The rows come from 4 hidden closed curves, with some noise, and rows from the same curve form a group. Each curve winds through 8 dimensions. The rows are also pushed far along 5 directions, which tell nothing about the answers.
Some rows, each with its group after it:
-13	3	-15	-8	-5	5	2	0	-5	-8	9	-5	-9	-23	1	-4	-1	6	9	1	-7 -> J584
0	-7	0	-5	5	-5	7	-2	-3	5	3	-9	-5	-10	10	1	5	2	5	18	5 -> J129
-5	-22	4	-11	-12	-2	9	-16	-10	-6	8	-3	-6	20	1	-10	14	-2	5	-2	3 -> J129
1	-14	2	-8	1	2	-1	-6	0	0	-1	-5	0	-3	8	0	-1	-3	1	4	3 -> J388
-1	-2	-3	-11	-3	-1	9	-9	-7	-2	-7	-3	-7	2	13	1	1	2	2	1	4 -> J388
-3	3	-4	-1	-2	3	-6	-10	-5	-1	4	1	-1	4	2	1	-5	-5	-7	-5	-10 -> J640
3	-2	0	3	7	5	11	6	0	-4	-1	1	2	-10	-1	7	5	-4	3	9	4 -> J129
-7	-10	-2	-15	-8	-1	-3	-35	-12	-5	-3	-6	0	17	16	-4	2	-6	2	-8	-4 -> J640
6	-10	8	11	5	4	5	19	1	5	2	1	8	1	3	7	12	-11	0	6	3 -> J640
3	-16	13	9	-5	-1	-3	1	-7	5	-5	-2	6	21	3	1	10	-11	-6	-10	2 -> J640
0	2	-4	-9	1	4	1	-8	-2	-7	-3	8	-3	-5	1	4	-11	0	-1	-3	0 -> J584
3	-4	-8	-2	-1	15	14	14	1	-14	2	9	1	-7	-2	5	2	-6	-4	2	0 -> J584
1	9	-5	-7	-8	1	-8	0	3	1	0	3	-5	-12	-1	5	-4	4	11	-1	1 -> J388
-9	-19	-6	-13	8	-2	19	1	-6	-4	-1	-9	-7	-19	18	-10	4	11	6	19	3 -> J640
-8	-8	2	-11	-9	-6	7	-2	-7	-2	13	2	-1	5	7	-13	9	1	7	4	-3 -> J640
-1	10	-8	-3	-8	-9	-7	-5	3	-1	2	5	-3	6	-4	5	-12	2	-6	-5	4 -> J388
-13	14	-5	-12	-20	-12	-9	-12	-4	-4	15	12	-11	1	-14	-2	-8	3	15	-13	2 -> J129
-5	-12	4	2	1	-10	2	6	-2	0	2	-1	-3	-3	-6	-7	2	12	2	4	4 -> J584
-5	-12	1	6	7	-4	-2	34	4	1	8	0	-3	-29	-8	0	-1	15	2	5	4 -> J129
16	-10	7	8	5	9	12	13	1	4	-6	1	9	14	15	5	16	-9	-8	12	-2 -> J129
-5	-23	8	-9	-7	-18	1	20	-10	4	8	10	-10	-3	11	-8	5	22	5	2	1 -> J129
14	-11	13	15	-1	5	1	22	3	0	4	6	22	10	-5	6	13	-13	-9	5	0 -> J388
0	6	0	-5	-1	-9	-1	-11	-4	3	-16	-1	3	5	16	-2	-5	5	-2	0	0 -> J388
9	4	6	23	4	4	2	8	0	6	-12	-2	10	16	-1	3	11	-11	-12	1	-6 -> J129
-5	36	-25	10	-9	13	-4	12	9	-11	11	10	-9	-16	-23	8	-8	-2	3	-8	-12 -> J584
-2	6	3	2	5	-2	0	-10	-4	7	-23	-12	-3	-5	7	-1	-1	3	5	-5	4 -> J129
-1	6	-7	-4	-4	2	1	-26	5	-3	5	0	-2	15	-6	5	-2	-16	3	1	5 -> J640
10	13	6	1	1	5	2	1	2	3	-4	3	2	3	-3	4	1	-2	4	-2	3 -> J129
1	9	-2	5	-4	5	-4	-1	0	3	-9	-2	0	7	2	-3	-2	-2	-6	-7	-7 -> J388
-9	6	-3	-1	-6	-17	-18	-17	1	4	-1	-7	-11	-1	-13	-8	-14	18	1	-7	-1 -> J388
-6	5	-9	-8	-13	3	4	-20	-10	-9	11	-4	-2	5	-1	-3	5	-6	5	-2	-5 -> J584
-1	-6	0	0	1	2	-4	0	2	-1	1	-6	8	3	1	-2	-4	-4	-10	-2	0 -> J584
-1	15	-3	15	5	-6	-13	20	1	5	3	-5	-3	-24	-15	3	-9	16	-5	-2	-7 -> J584
-9	-13	14	-6	-8	-21	-9	1	-9	6	15	6	-3	2	-4	-5	1	7	9	-4	5 -> J129
5	2	-2	14	8	-1	-5	21	5	9	-9	-2	-7	-14	1	7	0	10	-1	3	-1 -> J129
7	7	-1	12	-6	10	-1	27	7	-1	19	14	11	8	-7	3	13	-12	-2	1	-10 -> J640
1	5	1	7	-12	-3	-11	-4	1	-2	18	7	2	14	-20	-1	6	-1	3	-6	-6 -> J388
-11	15	-35	-25	-2	18	17	-19	3	-22	11	0	-13	-27	5	2	-13	-5	7	12	-5 -> J584
3	-9	13	5	9	-4	3	14	-4	5	-4	6	6	-3	6	-2	6	4	3	4	0 -> J584
11	14	-15	2	-1	23	13	0	8	-15	20	13	11	5	-4	14	12	-26	3	13	-7 -> J640
-8	9	-14	-12	-12	-10	-5	2	2	-4	11	7	-12	-8	-4	2	-14	10	1	-3	4 -> J388
-11	4	-6	-5	-4	-11	-17	-8	-4	3	8	0	-9	-8	-4	-3	-16	9	-5	-7	-7 -> J640
6	-13	-1	-15	-1	11	20	-19	-6	-5	-6	-8	1	17	22	-6	9	-10	-7	10	1 -> J388
2	-16	9	-10	-8	-3	10	-15	-9	-4	9	0	2	17	4	-4	16	-4	8	5	6 -> J584
1	-7	-2	-14	11	4	9	-11	0	4	-4	-10	-6	-15	17	2	0	0	9	15	6 -> J129
2	12	-10	0	1	10	3	-14	3	-1	1	-4	-13	0	-8	5	-7	-7	-5	1	-1 -> J640
-10	-9	3	-5	1	-17	-17	-20	-5	5	-18	-16	-7	-6	1	-2	-19	16	-5	-13	9 -> J584
11	-17	22	11	-5	-3	-15	-10	-2	9	-5	-12	19	37	-1	-1	9	-12	-15	-14	5 -> J584
-7	-1	-6	-8	-11	-3	-8	8	5	-4	12	8	1	1	-2	-1	-7	-1	0	-8	1 -> J584
-2	-5	4	5	-6	-17	-22	9	7	10	8	-2	3	3	-5	3	-3	8	2	-6	6 -> J640
0	10	-4	9	9	3	-9	1	-1	4	-7	0	0	-8	3	4	-8	-1	-9	-4	-12 -> J640
-10	2	-3	-22	-7	-4	9	-22	-10	-2	3	0	-12	-5	10	-7	1	2	18	3	3 -> J129
8	28	-8	10	16	9	-8	-1	10	5	-7	1	-9	-22	-11	9	-15	7	-1	6	-9 -> J388
-3	-13	-5	-7	-1	-2	5	15	-5	-7	12	-4	4	-18	10	-4	10	14	5	11	-3 -> J640
-2	1	-4	-4	-3	-3	1	5	-3	-2	0	1	-5	-6	4	-4	2	13	4	0	-3 -> J640
12	16	-5	14	12	9	4	22	9	3	-6	0	3	-13	-4	9	-5	1	-13	9	-4 -> J388
1	6	-13	-5	3	10	13	-5	4	-4	-13	-10	-7	-9	9	3	-1	-1	1	6	6 -> J584
1	-12	-2	-2	-6	-5	3	8	-1	3	5	-2	-8	-2	6	3	9	5	4	7	4 -> J129
12	-5	14	11	16	-9	-2	6	-1	14	-24	-9	12	5	16	3	-2	6	-16	7	4 -> J388
-1	8	-10	-6	4	5	9	-12	-2	-2	-12	-7	-10	-14	7	4	-4	3	6	5	2 -> J388

New rows, each followed by its group:
-2	-15	6	-11	2	-5	14	-4	-7	0	-3	1	-3	2	15	-9	10	7	9	9	4 -> J584
-2	3	7	5	-3	-19	-23	-8	5	12	2	-1	5	15	-4	-3	-7	5	-2	-8	0 -> J640
5	7	-10	-2	3	17	18	-10	1	-8	-7	-8	5	-5	10	-2	9	-8	2	16	-6 -> J388
9	4	-4	3	4	17	16	-23	-1	-7	-26	-9	4	20	9	6	4	-18	-11	-2	3 -> J584
15	-1	11	7	12	4	4	1	0	4	-7	4	15	9	11	5	7	-6	-5	11	-5 -> J388
-12	-11	-9	-18	6	-1	7	4	-4	-4	11	4	-4	-28	21	-7	0	10	13	17	-8 -> J388
-11	11	-16	-2	-7	4	3	-5	4	-5	3	6	-14	-3	-7	-3	-6	-5	5	-5	-4 -> J640
-8	-10	-13	-21	-7	6	6	-6	1	-7	8	-6	-1	-16	17	-5	5	0	15	12	-1 -> J388
-1	18	-22	0	-3	22	8	-5	12	-5	13	-3	-8	-6	-9	5	0	-21	3	7	-5 -> J640
4	20	-9	8	8	18	-2	-12	7	-2	-12	3	-6	0	-5	8	-6	-10	1	-8	-8 -> J129
1	6	-8	-13	-4	21	7	-43	-3	-8	-8	4	-6	21	6	-2	-6	-22	-4	-6	-10 -> J388
-5	-3	-1	-8	-12	-4	0	-6	-2	-7	1	8	2	12	-1	-5	-3	-1	1	-8	3 -> J129
-2	4	-7	5	1	6	1	14	1	-3	4	9	2	-3	4	1	2	-3	-2	0	-10 -> J640
3	-4	0	5	1	-8	-15	-7	3	7	-2	-6	-4	9	-5	2	-9	7	-14	-5	0 -> J640
-14	-11	0	-8	-8	-10	-5	-1	-8	2	-5	-4	-3	-1	12	-11	-1	8	5	-9	-1 -> J584
0	-15	4	-5	-5	-11	1	6	-4	5	0	-3	-12	-3	5	0	6	15	6	2	8 -> J129
-4	-9	6	0	6	1	1	4	-5	5	-3	-3	-4	-8	8	-2	7	1	9	0	-2 -> J129
-2	0	-2	-7	1	-5	-3	-15	-2	0	6	1	-10	-2	-5	-4	-7	8	1	3	-4 -> J388
3	12	-1	14	12	7	0	-1	0	1	-7	5	0	-2	-6	6	-4	-5	-7	-1	-9 -> J388
-1	-14	1	-13	-15	6	2	-3	-3	-9	15	10	7	7	4	-2	6	-12	7	2	-2 -> J388
6	33	-20	8	-23	18	-8	-10	13	-16	27	15	-1	16	-38	8	1	-18	3	-8	-11 -> J388
-2	-4	-2	0	-3	-4	-3	9	5	-3	1	3	3	1	-3	-4	-5	5	-5	-2	1 -> J129
-2	-6	9	12	15	-2	-1	15	-5	12	-15	-6	-3	-16	9	-1	5	8	3	1	-4 -> J129
-5	-14	6	-5	0	-3	-10	-11	-7	3	-13	-12	-1	-4	8	-2	-6	5	-1	-11	3 -> J584
8	12	-1	7	11	1	-5	1	4	2	0	9	7	-7	-1	6	-4	1	-1	8	-8 -> J388
4	-11	11	9	7	-1	-3	15	-3	3	5	7	14	4	5	-1	9	-3	-3	4	-8 -> J388
1	-17	2	0	-11	-3	0	-5	-2	2	1	-6	1	22	8	-2	12	-7	-2	-1	3 -> J129
2	-4	5	7	4	-10	-5	1	2	3	-5	-4	6	0	-4	0	-7	6	-9	4	4 -> J388
-9	17	-18	-10	-3	-1	0	-19	2	-9	-2	3	-11	-18	-6	3	-17	4	6	3	0 -> J388
-10	14	-26	-13	-25	9	7	3	3	-19	30	12	-13	-4	-14	-2	2	-1	9	-2	-7 -> J584
1	-4	-2	2	8	8	15	-4	-7	1	-10	-4	-10	-4	11	-1	11	0	5	8	-6 -> J129
8	3	-2	8	9	4	-7	-13	4	6	-12	-11	-3	8	2	5	-7	0	-15	-1	-4 -> J640
1	9	4	12	0	-12	-12	10	-1	8	-9	1	-4	-2	-9	7	-9	10	-7	-10	4 -> J388
-10	-37	8	-18	-4	-8	6	-13	-9	-3	1	-9	-2	8	14	-14	6	5	5	0	9 -> J129
18	-9	17	16	16	1	6	28	4	14	-8	-4	9	0	8	7	13	1	-6	13	6 -> J640
-1	0	-4	-12	-11	-6	5	12	-3	-4	8	10	3	-6	12	-1	4	5	7	7	1 -> J388
-5	-6	8	1	1	-18	-5	19	-11	7	7	-4	0	-19	3	-2	1	19	0	5	0 -> J584
-5	0	-2	-2	-10	-5	1	-8	-5	-6	7	3	1	6	-6	-7	4	2	4	0	-5 -> J388
8	0	1	-3	1	11	5	-16	-2	-1	-17	-7	2	12	11	6	3	-10	-2	-5	5 -> J584
3	6	1	11	-7	2	-7	8	9	6	5	3	1	17	-10	1	4	-10	-2	-7	0 -> J640
-6	-11	0	-1	-2	-2	-8	12	3	1	3	-7	6	-7	2	-3	-2	1	-4	-4	2 -> J584
3	13	-6	8	2	7	-14	8	9	0	4	10	-3	-13	-16	12	-15	-5	-3	-5	-5 -> J388
-16	-7	-6	-19	-18	-6	-7	-19	-4	-6	21	6	-12	3	-7	-4	-1	-3	17	-10	4 -> J129
2	-6	-3	6	7	4	10	3	1	-3	-1	-6	3	-1	-1	0	6	-3	-4	10	1 -> J640
-1	-10	5	0	6	-3	-5	0	-9	4	-8	-6	5	-6	17	0	2	5	-2	-1	-5 -> J640
0	-10	3	-3	4	8	4	8	0	3	-10	-6	7	-1	19	-3	6	-5	0	-1	-1 -> J584
4	-6	-13	-13	-2	12	21	-11	-2	-6	4	-5	-9	-4	16	6	13	-8	10	19	3 -> J129
-1	-13	7	4	0	-1	5	-7	-9	3	-6	-2	-5	13	4	-5	12	-1	1	-3	-3 -> J129
1	12	-10	-9	-2	1	-1	-12	4	-2	7	3	-6	-1	2	2	-4	3	5	5	-2 -> J640
11	8	-3	16	14	5	-8	6	8	8	-9	-8	-1	-5	-3	9	-8	3	-16	3	-5 -> J640
-3	32	-12	-1	-1	-8	-11	-4	9	2	6	6	-14	-17	-20	5	-21	13	4	-1	1 -> J129
-4	-2	-6	-2	-3	1	15	5	-3	-8	10	0	-1	-6	-1	-1	10	-1	7	11	2 -> J584
3	9	-4	5	0	11	1	-6	2	-6	-10	7	-4	6	-8	2	-4	-3	-3	-9	-5 -> J584
0	14	-4	6	9	13	6	1	1	3	-13	-5	-3	-15	5	5	3	-6	9	1	-4 -> J129
7	-19	18	5	5	-4	4	8	0	12	0	-8	11	12	11	-1	16	-9	1	9	7 -> J640
7	2	-3	-5	0	13	18	5	3	-1	4	0	-4	1	8	0	14	-9	8	11	0 -> J640
2	16	-6	-6	11	7	19	7	-3	1	-8	-3	-11	-31	10	3	3	10	14	16	1 -> J129
-8	-18	-1	-25	-13	-4	6	-20	-10	-4	11	-4	-8	5	14	-18	7	8	12	7	-4 -> J388
0	13	-8	8	-15	-6	-14	1	9	-5	10	5	8	10	-18	2	-6	-2	-5	-5	-1 -> J388
13	-15	13	7	3	14	10	3	-9	4	-11	-6	7	18	15	2	18	-13	-10	-1	-4 -> J640
-1	2	4	-2	-4	2	-2	-8	-2	4	0	-3	-2	3	-1	2	5	-6	10	-5	3 -> J129
-2	-16	8	-9	3	2	14	-14	-11	-2	2	1	1	6	12	-5	10	-9	6	7	1 -> J129
7	-13	2	7	7	3	8	5	-1	-1	-13	-11	5	5	8	-1	11	5	-6	5	1 -> J640
-1	-7	-7	-1	11	5	14	1	1	-3	0	-10	-2	-14	6	-2	3	3	-2	17	1 -> J640
3	-17	15	-4	-16	-13	-5	25	-2	5	23	4	0	2	-9	-1	13	10	10	-1	12 -> J129
-3	-8	4	-12	-7	-15	-9	-11	-4	0	12	10	2	7	4	-4	-4	7	4	2	0 -> J388
